There are 3 ways to turn a row about zero (a turn may also mirror it). The second row of each pair is the first, turned, with some noise. The first 27 pairs use one turn. New pairs use 3 turns, one after the other, and a turn may come again.
Known pairs, each followed by its turns in order:
[ -8.7   1.9   8.7   0.6   1.9 -17.6 -10.0   5.2]
[ -2.5  14.3  -0.1  -3.8 -10.0  -6.2  13.2   7.4]  z_436

[ 14.6 -22.9  -0.2  -1.1 -20.2 -14.1  12.7 -10.3]
[ -3.4  -6.0 -29.2  -8.9  -9.2   6.0  20.5   5.2]  z_704

[-10.7  -3.9   6.1  -1.2   5.4  39.7   1.7   7.9]
[ 18.2   2.5 -13.4   8.9  30.1   1.2 -16.8 -13.6]  z_126

[-33.0 -32.8   5.1   2.1 -11.3  12.5 -11.7   1.1]
[-13.8  16.4 -26.6 -11.9   7.1  -5.6 -24.9 -23.4]  z_126

[ -0.4   4.5  13.1   2.4  -1.3  -8.8 -12.6 -31.4]
[  1.7 -20.6  13.5  -6.8  -1.3  24.2   7.5  10.1]  z_704

[ -3.5 -20.7 -17.9   1.4  -4.5   4.8   5.2 -18.0]
[ -6.3 -13.3 -19.9 -19.0   0.3  -0.7 -11.6   8.7]  z_126

[-25.0   1.9  -4.8  -0.6  -2.9   0.6   3.7   0.5]
[ -4.0 -14.4  -0.1 -11.3  -9.4  -2.7  15.1  -1.2]  z_436

[ -1.2  -5.1   8.4 -34.3  -7.5  34.0   1.6 -14.7]
[ 23.2 -21.4   3.9 -10.5  16.8 -20.3 -22.1 -20.1]  z_126

[  1.9  -8.1   1.2   0.1   1.8  -9.3 -23.5 -19.3]
[ -6.7  11.7   2.8 -19.0  -6.4 -19.8  -5.0  11.0]  z_126

[  5.2  -3.1   5.8  -2.8  -4.7 -35.6  -8.8  -1.1]
[  4.2  26.9  12.2  -3.8   0.9 -17.9   8.5  15.7]  z_436

[-14.0   6.7 -23.3   6.6   3.1  -2.1 -11.9   6.1]
[  8.8 -10.4 -17.0 -16.0   0.5   0.7   9.1  15.2]  z_436

[  3.8  -2.2  -3.4  -2.0  29.7  -7.7 -15.9   2.1]
[-15.6   8.2   9.4  10.0  14.2 -16.4   1.8  17.4]  z_126

[18.8 -3.1  1.4  3.5  5.3 -2.0 -0.9 20.9]
[-12.6  11.4  -7.1  11.2 -13.1  -9.7  -5.3   8.1]  z_704

[ -1.8   3.1   8.0 -10.8  37.4  31.7   5.3  39.7]
[ 4.7 -1.3  0.1 48.4 42.7 -5.0 -1.4 -7.6]  z_126

[ 0.2 -2.0 -1.7  8.0  3.7  6.0  6.2  0.0]
[ 8.7 -5.4 -2.2  2.6  2.2  7.1  0.9 -5.1]  z_436

[-12.0  -8.4   2.1  -4.8 -25.6  -1.5   4.3 -20.9]
[  7.4 -11.0  -7.2 -20.7  11.8   6.9  23.8  -0.4]  z_704

[17.8 17.4 31.6 14.7 31.8 -1.7 23.7 -0.6]
[ 16.6   3.8  22.0  39.5  -9.5  15.0 -11.9  24.1]  z_126

[ 5.7 13.2 12.5 24.5 39.7 28.7 -2.4  3.8]
[  8.6   0.2 -19.2  24.2 -10.7  48.0  -2.2  -3.0]  z_436

[-31.0   2.7   5.9   1.9  -0.9   8.1  26.6  30.4]
[ -9.2   0.2  -7.1  23.2  11.2  31.4  -7.9 -30.2]  z_126

[ -4.9 -12.5 -22.7   0.7  -3.2   0.5   3.0   8.6]
[  6.5 -10.2 -10.2 -10.7  16.5  -8.0   7.5  -2.1]  z_436

[ 39.7  -5.6   3.3   4.1   1.1  -4.2 -19.5  -8.0]
[ 13.1  21.6  -5.1  20.0  12.5  -7.9 -25.8  13.4]  z_436

[-19.5  -1.4 -32.0 -15.9  -8.0   8.4   5.9 -11.6]
[ 30.0  11.6  -7.7  -4.6  24.1   8.2   6.6 -14.0]  z_704

[-26.0  10.7  22.7  -5.5  -2.4   9.7 -10.3 -12.3]
[ -2.5 -17.7  25.4 -18.7  20.2  -1.1  -3.0   3.4]  z_704

[-3.4 20.1  0.8 -0.3 -5.1  5.6  2.3 19.8]
[-10.0  10.0  10.5  12.4   9.7 -17.5  -0.1  -9.7]  z_704

[-11.6  -0.6   0.0  -6.2  -6.5  -9.6   3.4  14.2]
[-11.0  10.9  -4.1  -8.7  10.1  -2.4  -0.7 -10.5]  z_704

[ -2.3  26.7  26.2  -6.6   0.9  -0.2 -16.5  -2.5]
[-16.8  15.1   2.0   1.7 -31.3   8.8 -10.2  10.3]  z_436

[ 18.1  -2.4 -14.9   4.4 -10.6  -6.7  -5.1   1.4]
[  2.5  13.5  -8.5   9.1 -10.2   6.7  16.5   6.3]  z_704

New pairs. What belongs after each?
[-14.0   6.3  16.6 -14.8  -6.3  -0.1   5.9 -14.7]
[-15.8   7.8 -14.0  -0.1   4.5   1.8  11.2 -18.7]  z_126 z_704 z_436

[ -2.1   4.4  -5.3  -7.7  -4.8   9.5 -12.4   5.3]
[ -7.6 -10.0   6.3   1.6 -11.4  -9.3   0.4  -2.9]  z_704 z_126 z_704

[ 11.9 -35.6 -13.9  14.6  24.7   1.7  -8.3  14.7]
[  2.9   4.6 -30.9  -7.3  14.3  17.6  18.8 -29.0]  z_436 z_126 z_436

[-19.1 -13.5  -5.1  30.6  -5.4  -5.7   1.6  -7.9]
[ 2.0 21.8  8.9 10.9 -6.2 30.7 -4.0 11.0]  z_126 z_704 z_436

[-10.6 -15.6   1.3 -13.3 -34.3  -3.4  22.1   7.6]
[  1.5  23.6 -19.1  -3.8  21.6  18.6  -3.5  18.4]  z_126 z_126 z_704

[-28.0   8.9  20.4  -2.2 -39.7  14.7  -2.5  11.3]
[-27.1 -24.7   5.8   6.1  29.3  28.7   3.2 -12.4]  z_436 z_704 z_436

[  3.2  -2.3 -13.3  11.2   6.8   3.1  10.6  12.6]
[12.4 -8.7 -7.4  6.2 -1.6 15.9 -9.9 -1.5]  z_704 z_704 z_126

[  1.2  12.7  -8.4   3.5   7.1  -7.8 -15.8 -23.6]
[ 10.7  -9.6  -3.7  10.4 -11.0   5.6  13.6 -21.6]  z_436 z_126 z_704

[ 23.3 -16.3  16.1  19.5  -4.4  11.1  17.9  -1.4]
[ 17.3   1.7 -29.9  16.1 -15.7  -1.7  -5.8 -15.5]  z_436 z_704 z_126

[-37.1  -1.2  -3.9 -20.8  -5.2  17.3  -5.9 -33.1]
[ 22.8 -13.2 -25.0   3.0 -23.1  33.8  18.6   2.5]  z_704 z_436 z_436

[ 3.5  1.6 10.0  0.1  8.6 19.0 -6.0 12.3]
[ 3.2 -5.2 14.9 -2.4 -1.3 12.7 15.7 -6.3]  z_704 z_436 z_126

[  3.1  -0.9   4.9   0.6 -10.9  -1.2  -0.9  -5.5]
[-1.4  4.8 -9.2 -6.1  2.3 -0.9 -5.5  3.3]  z_704 z_126 z_126

[-11.0   7.9  -4.9  31.3   9.9   8.8 -15.0   1.5]
[ -9.9 -29.8 -19.8   2.7  -4.2  -2.3   3.4   9.4]  z_436 z_126 z_126

[  6.0  11.6  -9.8  12.8 -26.7   5.9   7.7  -1.4]
[-11.0   2.1 -22.5 -12.8   7.0  15.0   4.8 -14.2]  z_436 z_704 z_436

[-14.4  -2.2  -2.0   0.2 -35.5  -2.2 -17.6   2.3]
[ 17.0   6.0   6.5 -12.7 -22.2  23.4 -17.2  -2.3]  z_704 z_704 z_704

[-21.5   1.0   5.5 -12.8  -6.0   8.9 -11.7 -33.9]
[-22.3  16.4 -13.1   0.3   5.9 -15.0  28.8  -3.4]  z_704 z_704 z_126

[  4.2  -6.8  -0.7   5.4   5.8   5.5 -10.4 -19.7]
[ -3.6  -8.1  -7.5  -6.1 -10.9   3.5   7.7  18.5]  z_704 z_126 z_126

[-39.7 -23.7  -0.3   4.2  -0.8  11.0  -5.2  -7.9]
[ -7.8  -5.0 -32.2 -28.1   9.2  -3.4   4.3 -19.4]  z_436 z_126 z_126

[ -7.2   5.2  10.7 -39.7  -2.6  -0.3  39.7 -39.7]
[-27.9  27.5  -1.4 -16.4 -26.5  33.9  22.8  25.9]  z_126 z_436 z_126

[ -2.6  -2.8  -2.7   7.9 -28.9  -1.6   5.2   5.3]
[ -7.7 -18.2  -0.9 -12.1   6.9  -7.0 -16.0   7.6]  z_704 z_436 z_704

[  3.3  -1.0  14.3   0.5 -19.6   8.5   8.9 -14.3]
[ -5.2  10.3  -7.4  10.4  -4.3 -20.3  -3.8 -12.9]  z_126 z_704 z_704

[ -5.7  -4.2  16.9  21.6 -11.8  -7.7   2.5   5.8]
[ -9.2   1.5   9.0   1.5 -21.4   3.3 -17.5  -9.6]  z_704 z_436 z_126

[  7.6  21.3 -38.0 -10.8  22.8  -4.7   2.4   2.7]
[ 12.7   3.7 -31.2   4.0  10.2  -8.0 -35.7  -4.2]  z_704 z_436 z_436

[ -4.0  -8.0   4.8  -0.1 -15.0 -34.1  -8.8   5.4]
[  3.8  -2.0  14.0   8.9 -17.6  -7.3  -3.4 -28.4]  z_436 z_126 z_436

[  2.7 -20.2   2.6  -3.8 -23.8  13.5 -15.0  39.0]
[ -8.2 -12.7  21.6  18.9 -27.7   4.9   8.6 -29.5]  z_704 z_126 z_436

[-12.7  22.4  -1.6  10.7   7.4  39.7  -4.1  16.3]
[ 22.2  15.9 -24.0  10.8  34.0   1.7   0.5   8.7]  z_126 z_436 z_126

[ -4.1   6.3   9.0  17.9 -33.0 -23.1  39.7 -39.7]
[ 13.3  47.0  27.2 -21.3 -26.1  26.6  11.6   4.3]  z_436 z_436 z_126

[  4.6  11.4 -39.7  -1.4   4.2 -16.0  14.5 -11.8]
[-16.3  16.6 -11.9 -26.0   7.5  -3.5 -12.9  28.9]  z_126 z_126 z_126

[  9.7   2.3  39.7  -4.0  31.5   1.8 -10.8  20.0]
[ -8.7  -0.3   5.0  34.1   8.4 -21.1  32.6  19.9]  z_126 z_436 z_704

[ -9.7   4.7  16.1  21.8 -12.0   0.0 -13.2  21.9]
[ -1.6  -7.3 -12.0  11.3   4.5 -26.6 -11.1  23.0]  z_126 z_126 z_704

[-0.7 -0.1 -0.5 -1.4  3.9 14.4  4.2 -1.9]
[ -5.1  -2.6 -10.5   0.7  -6.2  -0.5   1.8   8.7]  z_436 z_436 z_126

[  4.5   3.5  -8.1 -12.9  -0.8  -7.9   2.4  16.7]
[  1.4  -8.0 -19.9  -0.1  -3.8  -9.9  -5.0   1.4]  z_126 z_126 z_436

[  7.1   3.7  -0.3 -10.6 -39.7   1.7  -9.0   0.4]
[ 19.1  -2.0  10.6  -9.2 -14.2  32.2   4.8   0.4]  z_704 z_704 z_704

[ -2.4   7.2   5.0  -0.3  -6.3  -3.6 -36.8   2.4]
[-13.9 -20.3   0.2 -18.9   0.8 -20.1   1.4  12.4]  z_126 z_126 z_704

[-10.8   0.2   6.6  -5.7  -4.1   3.0  -5.6  -3.9]
[ -4.1  -0.9 -10.0   7.5   0.2   6.0   3.7  -9.3]  z_126 z_704 z_436

